Every row belongs to one group in each of 3 separate groupings. Each group adds its own fixed numbers to the row, and there is some noise. The rows also spread widely along 12 directions, which tell nothing about the answers.
Known rows, each followed by its group in each grouping:
[-2.78  0.97 -1.36 -0.20  1.92  1.73  2.73 -2.27  0.56 -0.31 -4.12 -0.78
  2.33  0.36  0.79 -0.26 -0.91 -1.24  0.46 -0.79 -0.40 -0.98  0.55  0.01
  0.50]
H san Mib
[-0.04  0.13  1.03  0.86 -2.97 -1.21  1.72  0.65  2.26 -0.58 -1.65  1.22
 -1.41 -0.89 -2.39  2.54  0.00  1.68  0.44 -2.84  2.94  0.77 -1.05  1.13
  1.19]
D mozi dok
[ 0.45  1.47  0.19  0.97 -0.24 -0.92 -0.22  0.66 -1.37  0.45  0.11  0.37
  0.62  0.45  1.91  1.74 -0.05 -1.95  0.08  0.91 -0.52  2.76 -0.36  0.90
  0.88]
F Mokad naz
[-2.91  1.68 -0.74 -1.08  1.65  2.10  2.61 -3.12  0.03 -1.14 -2.32 -0.82
  1.03 -0.36  0.31  0.18 -1.09 -1.37  1.06  0.02 -1.52  1.53  1.42  0.20
  0.73]
J mozi Mib
[ 1.08  0.85 -0.42 -1.35  0.71 -2.75 -0.94 -0.08  0.22  0.66  3.19  2.20
 -1.36 -1.00  0.18  0.46 -0.07 -1.91  0.49  0.34 -1.99  0.22  1.14  0.48
  0.35]
X Mokad Sezul
[-1.43  2.14 -0.67  0.08 -0.06 -1.55 -0.95 -1.08  2.66 -1.99  3.72 -0.87
  2.43  0.87 -0.14  0.01 -1.05 -1.52  1.55  0.16 -1.77 -0.20  2.18  0.04
 -1.13]
J pasib vasig
[ 1.19  0.04 -1.41 -0.23  1.39 -1.48  0.62  1.46  1.64  0.90 -0.08  1.81
  1.12  0.24  1.23 -0.37 -1.19 -0.47  0.63 -0.69  0.08 -0.80 -0.41  0.44
 -0.29]
D Poga naz
[ 0.06  0.88  0.26 -1.02 -0.39  2.72  0.30  0.22  0.07 -0.18 -0.36 -0.03
  1.99  0.51  0.43 -0.55 -0.77  2.02 -1.00  0.01 -0.17 -1.96  1.49  1.54
  2.15]
F bana Zim
[ 0.03  2.79 -1.08  0.61 -1.97 -3.18 -0.48  2.49  2.47 -1.11  1.61  0.70
  2.24 -0.25  0.81  2.65 -0.23 -0.60  1.07 -2.53  2.93 -1.16  1.00 -0.67
 -2.01]
M pasib Sezul
[-2.55  1.37 -0.92 -0.90  2.35  0.11  0.90 -3.19  0.61 -1.56 -1.03  0.49
 -0.58  0.70 -0.41  0.34 -1.29 -1.95  1.72  0.42 -1.23 -0.16  1.71 -1.02
  0.71]
M bana vasig
[ 0.03  0.36  0.64 -1.98  1.20 -1.00  1.78  2.59  1.62 -2.28 -2.22 -0.27
  0.59  2.25  1.06  1.07 -0.47  0.15  2.38  0.94  3.62  1.88  0.50 -0.25
  0.27]
X san Zim
[-0.64  0.60 -0.60 -0.58  0.75 -0.68  0.91 -1.01  0.39 -0.34  0.06  0.26
  0.08  0.56  0.79  0.07 -0.27 -0.75  0.60  0.26 -0.29 -0.89  0.88  0.83
  0.96]
H Poga dok
[ 0.29  1.35 -0.39  1.37  0.45 -2.05  3.27  2.08  0.26 -0.46 -4.97 -0.26
  2.14  0.88  2.03  1.71  0.83 -1.20  1.12 -0.89  2.65  3.45 -1.81 -0.02
  0.35]
J pasib Sezul
[-2.11  2.24  0.34  0.56  0.17  1.09  2.59 -2.57 -1.53 -1.44 -4.00 -0.36
 -1.38  0.06  0.94  2.46  0.99 -0.66  0.57  0.17  1.34  1.80  0.33  0.10
  2.40]
M Poga dok
[ 0.72  1.63 -0.15 -0.78  2.93  0.63  2.17  0.47  3.08 -1.01 -2.71  0.69
  1.62  0.51  2.40  0.44 -4.06 -0.20  1.14 -0.23  0.91  0.61 -0.01 -1.42
  1.64]
M pasib vasig
[ 1.36  1.41 -0.22  0.54  1.79  0.17 -1.05  0.10 -0.40  1.24  0.81  0.45
 -0.88  1.08  3.49  0.39 -1.86 -1.16 -0.65  1.00 -2.85 -1.47 -0.14 -0.41
 -0.08]
D san Zim
[-1.60 -2.21 -0.93  1.01 -1.17 -2.59  0.97  0.53  3.06 -1.09 -1.53  0.21
  2.52  2.47 -4.27 -1.02  0.38 -0.20  1.27 -0.87  1.54 -0.05 -0.45  1.58
  0.17]
F bana vasig
[ 1.64  1.36 -0.68  0.01 -0.79 -1.93  1.72  2.42  3.02  0.36  1.34  1.37
 -0.46 -0.24  2.11  2.63 -2.69  0.37 -0.28 -1.47  2.10 -1.35 -0.21 -0.06
 -0.09]
D mozi Sezul
[-1.01  1.63  1.71  0.26  0.42 -0.84  1.70 -3.10  1.27 -1.42 -0.63  0.65
 -3.14  0.17 -1.15  1.27 -0.46  0.33  1.56 -0.09  0.09  0.26  0.77 -1.10
  2.85]
D mozi vasig
[-0.68 -1.19 -1.23 -1.70  1.92 -0.90  1.14 -0.41  0.96 -0.30 -0.41  0.50
 -0.96  1.69 -0.72 -0.83 -0.65 -1.79  1.05  1.82 -0.57  0.76  0.55  1.78
 -0.34]
J pasib Mib
[-1.61  1.18  1.56 -2.31  0.45  1.31  0.80 -2.37  0.41 -2.02  0.99 -0.13
 -4.56  0.61 -0.51  1.51 -1.49 -0.10  1.02  1.87  0.28 -0.71  3.22  0.25
  2.18]
X pasib vasig
[-1.49 -0.09 -1.42  1.32 -0.49  0.57  0.19  0.39 -0.25  0.38 -2.14 -1.48
  0.42  2.75  1.24  1.07 -0.71 -1.52 -0.05  0.47 -0.15  0.08 -0.40  0.97
 -1.44]
D san Mib
[-0.96 -1.72 -0.61  0.39 -0.08 -0.75  1.84  0.03  1.49 -0.45 -2.12 -0.02
  1.08  2.29 -1.98 -0.22 -0.58 -0.48  0.08  0.78  0.43  1.01 -0.61  1.71
  1.06]
F bana Mib
[-0.99 -0.29 -0.19 -2.70 -2.57 -1.01 -1.56  0.09 -0.45  0.53  2.53  2.33
 -4.35 -0.92 -3.44  1.51  1.01 -0.59  0.90 -1.13  1.22 -0.85  1.50  2.64
 -0.83]
D Mokad Sezul
[-0.52  1.22 -3.49  1.01  1.99 -0.50  2.05 -1.24 -0.22  1.62 -1.91  0.67
  4.03 -1.86  1.65 -0.76  1.43 -2.53 -0.25 -1.21 -1.96  0.34 -0.60  0.91
 -0.31]
J san vasig
[ 1.19  1.56 -0.72  1.55  1.05 -0.13  1.29 -0.86  0.37  1.12 -1.76  0.59
  3.26 -1.60  0.99 -0.76  1.06 -0.13 -0.40 -1.28 -1.82 -0.09 -0.12  0.00
  2.11]
X pasib vasig
[-2.42 -1.44 -3.00 -1.73  3.36  1.36  3.07 -1.24 -0.17  0.19 -3.56 -0.60
  2.52  3.29  0.23 -2.28  0.09 -0.93  0.07  2.32 -0.01 -1.48  0.34  2.06
  1.09]
M bana Sezul
[ 0.18  0.00  0.98 -1.42 -1.40  0.48 -0.64  0.20  2.35 -0.79 -0.84  1.07
  2.03 -0.45 -2.60 -0.12 -1.35  1.92  1.29 -2.23  0.35 -0.17  0.59  0.60
  1.65]
H bana vasig
[ 0.73 -0.44 -0.73 -0.40 -1.26 -1.57  0.36  2.51  1.34  0.04  0.35  0.83
  0.95  0.06  0.06  1.50 -0.11  0.12 -0.04 -0.40  1.75  0.19  0.07  1.67
 -0.35]
X san naz
[-1.71  4.56 -1.00 -0.55  2.01 -2.00  4.19  0.94  2.26 -2.88 -0.48 -0.71
 -0.30  2.09  4.84  2.88 -1.47 -1.21  2.39  0.34  4.98 -1.89  2.74 -2.53
 -0.63]
D Mokad Sezul
[ 0.19  0.07  0.25  0.38 -4.21 -2.00  0.61  1.26  0.34 -0.49  0.61  0.04
 -1.60  1.03 -1.44  3.04  2.37  1.22 -0.17 -0.06  4.25 -0.58  0.99  2.10
  0.75]
H Poga Mib
[-1.50 -1.49 -0.43 -0.65 -1.72  0.60  0.29 -0.08  2.16 -1.34 -0.12 -0.61
 -1.01  3.20 -2.15  0.77 -1.62  0.86 -0.40  1.42  1.53 -0.98  1.11  2.18
  0.38]
M Poga Mib
[ 0.37  0.58 -1.02  1.75  1.20 -1.37  0.37  0.74  2.28  0.20 -1.49  0.09
  2.96  1.63  2.00  0.49 -3.69 -1.64  0.06 -0.73 -1.80  0.76 -1.62 -1.13
 -0.15]
M mozi Sezul

New rows, each followed by its group in each grouping:
[-0.48  0.80 -0.90  0.91  0.20 -0.91  1.00  0.99  0.91 -0.02 -1.50  0.17
  0.00  0.72  1.13  1.15 -1.96 -1.89  0.11 -0.88  0.75 -0.37  0.46 -0.08
 -0.84]
F pasib Mib
[-1.25  0.52  0.20 -3.68  0.89 -1.06 -2.23  0.95  0.27 -1.62  1.82  0.76
 -2.05  1.37  0.34  0.67 -2.14 -1.12  3.02  0.36  0.99 -1.52  2.93 -0.18
 -1.77]
H san naz
[ 0.24 -0.99 -0.01 -0.31 -0.20 -0.54 -0.62 -0.35  1.04  0.28  1.93  0.77
 -1.35  0.78 -0.70 -0.15 -2.50 -0.38 -0.52  0.77 -1.87 -0.72  0.42  1.75
  1.14]
F mozi dok
[-0.09 -0.39  0.86 -0.48  1.05 -0.69  1.46 -1.25  1.98 -0.10 -0.66  0.81
 -1.34  1.25 -1.46 -0.88 -0.52  0.78  0.15  0.63 -0.44 -1.03 -0.35  0.94
  2.28]
D pasib Sezul
[-2.47 -0.18  0.93 -2.97  2.67 -0.47 -0.26 -2.74  2.38 -1.77  0.53  0.56
 -0.91  1.38 -2.55 -2.11 -2.80 -1.35  2.36  0.33 -2.26 -1.48  1.80 -0.20
  0.63]
H pasib Sezul
[-1.78  0.82 -0.82 -0.82 -0.38 -0.69  1.95 -0.57  1.18 -1.06 -1.01  0.41
 -0.23 -0.40 -0.34  1.44 -0.97 -1.38  0.58 -1.13  0.44  0.86  0.59  0.81
 -0.45]
J Poga Sezul
[-1.77  0.87 -2.53 -0.11  1.92 -0.89  3.43 -0.37  2.86 -0.89 -0.80 -0.60
  3.15  1.25  1.69 -0.72 -1.28 -0.89 -0.12  0.02  0.14 -2.18  0.60  0.54
 -0.56]
J san Sezul
[-0.63  2.99  0.69  0.95 -0.96 -2.02  3.54 -1.36 -1.15 -0.64  0.18  0.57
 -3.87 -0.58  1.33  4.10  2.23 -1.04 -0.69  1.11  3.04  0.14  0.82  0.71
  2.50]
F pasib Sezul
[-1.25  0.57 -1.86 -1.17  0.66  0.00  2.97  1.72  2.71 -1.72 -1.49 -1.49
  3.46  2.95  2.21  1.09 -1.85 -1.03  1.47  0.87  3.33  0.72  0.74  0.77
 -0.78]
H Poga Mib
[-1.12  0.65 -0.85  0.20  0.79  0.44  1.56 -0.53  0.10  0.12 -0.62 -0.50
 -0.05  1.78  1.89  0.98 -1.46 -1.63 -0.12  0.58 -0.15 -1.54  0.71  0.51
  0.21]
H mozi Zim
[ 0.68  2.31 -0.39  1.04  0.72 -0.29  1.95 -0.13  0.31  0.29 -1.40  0.73
  1.12 -1.22  1.74  1.07 -0.09 -0.59 -0.08 -0.86  0.67  0.42  0.07 -0.07
  1.98]
F pasib vasig
[-0.73  2.53  0.07  0.66  0.97  1.34  1.32 -1.65  0.40 -0.36 -0.51 -1.14
  1.99  0.62  2.27  1.14 -0.26 -1.55  0.59  1.27 -1.25  2.68 -0.31  0.41
  1.43]
D pasib vasig
[ 0.15  0.37 -0.53 -0.45  2.19  0.26  0.53 -0.16  0.56 -0.20 -1.53  0.77
 -1.60  0.36  2.09 -0.60 -3.31 -0.34  0.20 -0.68 -1.71 -2.84  1.83 -1.05
  0.43]
X Poga dok
[ 0.61 -0.46 -1.35  0.87  1.97 -1.24  0.49  1.28  0.41  1.10 -3.56  1.14
  1.80  0.29  0.84 -1.57 -1.17 -1.28  0.63 -1.54 -1.41 -0.44 -0.78  0.03
 -0.72]
J pasib naz
[ 1.78  0.16 -0.76 -1.48 -1.15 -1.00 -1.73  4.17  0.64  0.80  0.95  1.69
 -0.70 -0.04  1.48  2.30 -3.55 -1.85  0.63 -0.78  1.17  2.06  0.07  1.06
 -1.98]
F Mokad Mib
[-1.16  0.96  1.35  0.03 -0.54 -0.62 -0.46 -0.38  1.53 -2.51 -1.64 -0.10
 -2.56  1.37 -0.46  1.12 -3.32 -0.14  1.92 -1.27 -0.02 -0.05  1.74 -1.54
  0.00]
J Poga vasig
[ 0.39  1.58  0.98  0.19 -0.05 -0.12 -0.44  0.14  1.00 -0.71 -0.63 -0.02
  0.63  0.27  0.31 -0.07 -0.58  0.91  1.23 -0.96 -0.20 -0.08  0.27 -0.08
  0.90]
D pasib dok
[-2.19  1.49 -2.98  0.16  0.58  1.47  1.04  0.41 -0.30  0.36  0.08 -0.37
  2.12  0.75  2.42  0.61 -1.52 -2.27 -0.85 -0.71 -0.32 -3.24  1.96  0.94
 -2.02]
F bana Zim
[-0.87  0.35  0.59  0.78  2.02 -1.12 -0.55 -0.32  1.49 -1.78 -3.75  0.03
  3.19  1.32 -0.45 -2.11 -2.28 -0.75  2.67 -1.74 -2.62  1.89 -0.26 -1.77
 -0.14]
J Poga naz
[-0.84  2.96 -0.02  0.33 -0.63  1.85 -0.84  0.05 -0.97 -0.13 -1.84 -0.45
 -0.49 -0.32  1.92  1.49 -1.04 -0.24  1.09 -2.03  0.28 -1.38  1.81 -0.92
 -0.44]
D pasib vasig
[ 1.37  1.05 -0.37 -0.66  2.59 -0.18  0.86  0.31  0.61  0.07 -1.64  0.59
  1.68  1.04  2.02 -0.48 -0.72 -0.18  1.74  0.76 -0.53  1.60 -0.36 -0.56
  1.66]
D bana vasig
[ 0.23  2.48  0.36 -1.53 -1.32 -0.34 -0.95  1.70  0.37 -1.32  2.40 -0.35
  1.85  0.51  2.58  2.68 -0.78 -0.38  1.40  0.56  1.56  1.57  1.52  0.67
 -0.31]
H Poga naz
[-1.60  1.54 -0.38  0.35 -0.06  0.40 -0.96  0.15  0.20 -0.76 -1.78 -0.94
  1.35  1.38  0.38  0.08 -0.46 -0.99  2.36 -1.35  0.32  0.13  0.98 -0.50
 -1.09]
D pasib vasig
[-1.41  2.26  1.62 -0.92 -0.33 -1.44  2.18 -1.94  0.86 -2.22 -1.46  1.67
 -3.09 -1.73 -1.25  3.33 -0.83 -1.27  1.52 -1.32  0.21  3.01  0.35 -0.88
  1.22]
J bana Sezul
[-1.01  0.91 -0.81  0.06 -0.53 -1.40 -0.08  1.49  1.38 -0.13 -0.63  0.43
 -0.33  0.62  0.89  2.17 -2.06 -2.01  1.06 -1.55  0.57  0.40 -0.58 -0.18
 -2.22]
D san Sezul
[ 0.77  0.13 -0.58 -0.57  1.22 -1.80  1.05  0.82  3.10 -0.31  1.00  0.24
  1.88  1.57  0.89  0.32 -2.06 -1.49  0.85  1.08  0.24  0.82 -0.29  0.63
  0.09]
H pasib Mib
[ 0.31  0.35 -1.24  1.03  0.58  0.41 -1.20  1.57 -0.97  0.93 -0.87  0.01
  0.26  1.78  3.16 -0.57 -2.99 -0.37 -0.90 -0.21 -1.23 -3.61  1.53 -0.09
 -0.53]
F Poga naz
[-0.50  1.13  0.50 -1.88  1.35  1.83 -3.40 -2.32 -1.68  0.82  1.30  0.95
 -0.02 -0.34 -0.41 -2.31 -0.91 -0.74  0.74 -0.50 -4.58 -2.45  2.45  0.21
  0.83]
H Mokad Zim
[-0.11  1.68  0.86  1.21  0.05  0.79  0.29 -1.29  0.40  0.12 -0.29 -0.08
  0.16  0.51  0.55  0.50 -0.01 -0.24 -0.49 -0.07 -1.52 -0.43 -0.25  0.40
  1.34]
D pasib Zim
[ 1.72  0.85 -0.27 -2.64  0.53  0.63  0.69  1.85  1.74 -0.18 -1.69  2.17
  1.77 -2.32  0.53  1.09 -2.66  0.10  1.47 -2.09  0.41  3.32 -0.22  0.42
  0.52]
J bana vasig
[-0.25  2.07 -1.19  0.36 -0.06  0.54  1.04  0.34  0.81  0.78 -1.22  0.71
  4.43 -2.18  0.56 -0.29 -0.22 -0.23 -0.56 -2.96 -0.37 -0.69  0.04  0.81
  0.40]
F pasib Sezul
[ 0.25  1.14 -0.52  1.21  0.09 -2.32 -1.09  0.35 -1.22  0.24  0.85  0.80
 -0.43  1.08  0.69  0.08  1.09 -0.99  0.19  0.09 -0.76 -2.22  1.29 -0.24
 -0.07]
F bana Zim
[-0.91  2.54 -0.94  1.66 -2.48 -3.47 -1.26  1.40  0.53 -0.92  2.48  1.02
 -2.40  0.63  1.24  4.78 -1.03 -2.91  0.64 -0.81  2.16 -0.58  1.43 -0.51
 -2.62]
M Mokad naz
[-2.69  0.47  0.11  0.88  1.70  0.89  1.38 -1.81  1.40 -0.75 -5.41  0.49
  2.45 -0.05 -1.33 -0.80 -3.85 -2.03  0.80 -3.26 -3.07  1.08 -1.00 -1.40
  0.41]
F bana Sezul
[-0.65 -0.96 -1.39  1.09  2.89 -0.92  4.14 -3.26  0.80  0.80 -2.12  0.29
 -0.48  2.01  0.29 -1.42  0.66 -0.87 -1.04  2.36 -1.03 -2.27 -0.14  0.91
  3.22]
H Poga Mib
[ 0.05  1.09  0.85  2.73  1.09 -0.40  0.17  0.23  3.57 -0.78 -3.50 -0.16
  1.98  1.95  1.00 -0.30 -4.91 -0.52  1.32 -2.07 -1.86  0.41 -1.20 -2.57
  0.57]
D Mokad vasig
[ 0.37  1.09  0.00 -1.35  2.01 -0.64 -1.28  0.23  0.54 -0.77  2.11  0.08
 -0.18  1.53  1.87 -0.54 -2.00 -1.87  1.05  1.51 -2.41 -0.30  1.46  0.04
 -0.96]
J pasib Zim
[ 0.01  0.25  0.82 -0.92  0.50 -1.37  1.61  0.59  1.03 -1.87 -1.80  0.55
 -1.40  1.44 -0.05  0.16 -0.35  1.48  1.46  0.41  2.23 -0.54  1.47  0.11
  1.45]
J Poga naz
[ 0.99 -0.03 -1.24 -0.79 -0.94 -1.43  2.42  1.18  2.86  0.88  1.78  1.76
  0.41 -0.18  0.35  2.08 -1.47 -0.04 -1.58 -0.28  1.49 -1.64 -0.29  2.09
  0.99]
H bana Sezul
[ 0.83 -0.35  0.54 -0.22 -0.83 -0.42  1.42  1.69  2.39 -0.93 -0.26 -0.49
  1.88  1.98  0.09  0.93 -1.77  1.02  0.50  1.05  2.09  2.43 -0.58  1.43
  2.21]
F mozi vasig
[-0.60  2.00  0.05 -1.57  1.30 -1.92  0.52 -0.04 -0.18 -0.93  0.79  0.52
  0.99 -0.05  0.55  0.25  1.06 -1.65  1.98  0.74  0.51  1.83  0.92  0.41
  0.55]
F pasib Sezul
[ 0.79 -0.06  0.98 -3.18  0.00  2.34 -0.13  2.58  2.00 -1.18 -0.42  0.17
 -0.51  1.95  1.08  0.40 -3.42  1.94  0.98  0.37  2.03 -0.10  0.91  1.03
  0.43]
D Poga Zim
[ 1.35 -0.87  0.55 -2.31 -0.63 -1.10  2.00  0.68  2.89  0.14  0.27  2.44
 -1.04 -0.93 -2.32  0.36 -0.10  1.83  0.19 -0.47  2.08  0.60 -0.91  2.27
  2.40]
D Poga Sezul
[-0.09  1.85 -0.13 -1.97  1.50 -1.82  1.13 -0.22 -0.90 -0.91  1.55  0.92
 -2.66 -0.06  1.57  1.03  1.67 -0.59  1.41  1.69  1.73 -1.69  3.26  0.04
  0.88]
X pasib naz
[ 0.75  0.99  0.24 -1.67  1.24 -0.97  0.86  1.23  0.40 -0.99 -0.74  0.48
 -0.45  0.15  1.23  0.43 -0.24  0.16  1.70  0.28  1.51  0.09  1.57 -0.02
  0.83]
X pasib dok
[-0.90  0.73 -0.17  0.68  2.04 -0.34  3.30 -1.61  0.83 -0.78 -2.63 -0.09
 -0.21  1.08  0.89  0.18  0.09 -0.71 -0.29  0.86 -0.28 -0.33 -0.22  0.15
  1.56]
J san Zim
[-0.15  0.84 -0.75  1.12 -0.89 -1.81 -0.45  2.68  1.74 -0.77 -0.85 -1.21
  3.33  2.98  2.22  0.53 -2.00 -0.53  1.02 -1.19  1.02 -1.30  0.35 -0.56
 -1.31]
H Poga Sezul
[-0.95 -0.96  1.10 -0.56  0.29  0.88 -1.30 -0.41  0.82 -0.85 -0.85  0.08
 -2.01  2.35 -0.91 -1.02 -4.17  0.01  0.30  0.32 -1.83 -1.27  1.06  0.68
  0.99]
F Mokad dok
[ 0.03  0.58  0.63  0.55 -1.39 -2.04 -1.50  0.41  0.34 -0.76  0.64  1.21
 -2.03  0.05 -0.49  1.77 -1.58 -1.14  0.77 -1.08 -1.11  0.82  0.53  0.16
 -0.85]
J Poga naz
[-1.49  0.42 -1.62 -1.94  3.44  0.73  2.02 -2.60 -1.03  0.62 -2.46  1.44
  0.20 -0.77 -1.06 -3.04  3.19  0.30  1.01 -0.43 -0.18 -3.59  1.28  0.72
  1.30]
D san Zim
[-0.14  1.99 -0.82 -0.95  0.91  2.01  2.15  0.59  1.47 -0.10 -1.92 -0.20
  2.49 -0.33  2.32  1.51 -1.75 -1.13  1.02 -0.48  1.16  2.76 -0.60  0.83
  0.41]
D pasib vasig
[-1.42 -0.73 -1.47  0.47  1.75  0.20  3.05 -1.69  2.11 -0.40 -2.44 -0.18
  0.39  1.60 -0.36 -1.40 -1.88  0.07 -0.04  0.00 -0.53 -2.05  0.66  0.54
  1.41]
J mozi vasig
[-3.47 -0.60 -3.53  2.07  2.00 -3.02  2.75 -2.68 -0.03  0.40 -0.91  0.52
 -1.07  1.67 -0.68  0.63  0.45 -5.74  0.36  0.96 -1.35 -0.39 -0.02  0.69
 -1.17]
F bana vasig
[-0.95  3.82 -0.40 -0.97 -0.37  1.45 -0.03  0.49 -0.86 -0.90  0.70 -0.85
  2.20  0.21  3.69  1.80 -0.63 -0.22  0.91 -0.33  1.49 -1.50  3.11 -0.14
  0.07]
H Mokad naz
[ 0.06  1.34 -0.29 -0.58  0.19 -0.26  1.79 -0.88  0.50  0.49 -0.49  1.54
  0.12 -1.65 -0.16  0.71  0.58  0.22  0.06 -1.87  0.91 -2.01  0.81  0.39
  1.53]
H mozi Zim
[ 0.27  1.36  1.51  2.61 -1.78  0.09 -0.04 -0.34 -0.50 -0.47 -3.52 -0.66
 -0.26  0.41  0.44  1.50 -0.27  1.28 -0.53 -1.22 -0.86  0.59 -0.26 -0.58
  1.40]
J san Mib
[-0.85 -0.36 -1.29  0.01 -0.78 -1.15  0.16  1.06  2.24  0.09  0.88 -0.16
  0.66  1.88  0.51  0.82 -2.38 -0.94 -0.59 -0.46  0.25 -2.91  0.36  1.12
 -1.24]
H san Sezul
[-0.51  1.65 -0.06  0.52  3.42  0.36  1.90 -2.41 -1.64  0.46 -3.66  0.80
  2.41 -0.36  1.10 -2.26  1.00 -0.68  0.66  0.23 -1.93  0.34  0.23 -0.32
  3.23]
F Mokad naz
[-0.02  1.58 -0.93  1.19  3.97 -4.66  3.57 -2.62  0.04 -0.22 -1.34  1.18
 -0.04  0.27  1.54 -0.39  2.79 -2.24  2.24  0.97  0.05  0.14 -0.13 -1.32
  2.28]
H mozi dok
[-0.24  1.29 -0.36 -1.91  0.27  0.46 -0.04  0.96  1.03 -0.61  1.13  0.38
  1.96  0.05  1.18  0.92 -2.64 -0.87  0.46 -0.05 -0.60  0.89  0.87  0.70
  0.13]
F bana Sezul
[-2.22  0.69 -0.45  1.01  0.23 -0.05 -0.87 -2.20  1.63 -0.36 -0.58 -0.48
  3.70 -0.08 -1.64 -1.20 -0.97 -1.85  0.87 -2.09 -3.28 -0.27  0.01  0.42
 -0.46]
H pasib dok
[-2.78  2.92 -3.00  2.51 -0.24  1.22  1.87 -1.45 -2.00  0.74 -3.49 -0.86
  1.81 -0.16  3.16  2.17  0.20 -2.62 -1.34 -1.89 -0.32 -1.74  0.53 -0.29
 -0.96]
M Poga Sezul
[-0.96  0.10 -0.80  1.06  1.21 -3.27  0.43 -1.55  2.00 -0.57  2.00  0.72
  0.25  0.70 -1.24 -0.97  0.02 -2.12  0.49  0.32 -1.61 -1.37  0.47  0.73
  0.12]
F pasib dok
[-1.48  1.38  0.53  0.20 -0.12 -2.56  0.84 -1.53  1.16 -1.72  0.63  0.12
 -1.17  0.71 -1.44  0.35  0.93 -0.72  1.22 -0.09 -0.20 -0.66  1.40  0.07
  0.60]
J pasib Sezul
[-2.32  1.07  0.00  0.23 -1.06 -0.31  0.72 -1.10  3.27 -2.96  0.34 -1.23
  1.44  1.71 -1.16  0.44 -1.88  0.32  1.36 -0.65  0.19 -0.54  1.91  0.02
 -0.02]
J Poga vasig
[-0.06 -0.20 -0.99  0.77  0.42 -6.27  0.52  2.14  2.62 -1.44  1.32  1.22
 -0.75  1.80 -0.27  1.43 -0.87 -2.81  2.83 -0.43  2.14  1.07 -0.14 -0.67
 -1.87]
F mozi dok
[-0.41  2.39 -1.44 -0.48  2.04  0.70  0.82  0.28 -0.84  0.59 -0.39  0.07
  0.46  0.12  3.90  0.41 -2.26 -2.06 -0.30  0.06 -0.88 -1.72  1.45 -0.17
 -0.31]
F pasib Sezul
[-1.27  2.72 -1.06 -1.21  4.27  0.27  1.41 -2.96 -0.96 -0.28 -2.20  1.10
  0.26 -0.84  2.52 -0.40 -1.24 -2.42  1.34 -0.07 -2.37  0.11  1.11 -1.97
  1.13]
M Poga Sezul
[-0.56  1.60  0.93 -1.99  0.71  0.35  0.91  0.40  0.87 -1.61 -1.57  1.46
  0.03 -0.87 -0.04  0.95 -2.03  0.59  1.57 -1.33  1.42  0.06  1.64 -0.51
  1.32]
F bana naz
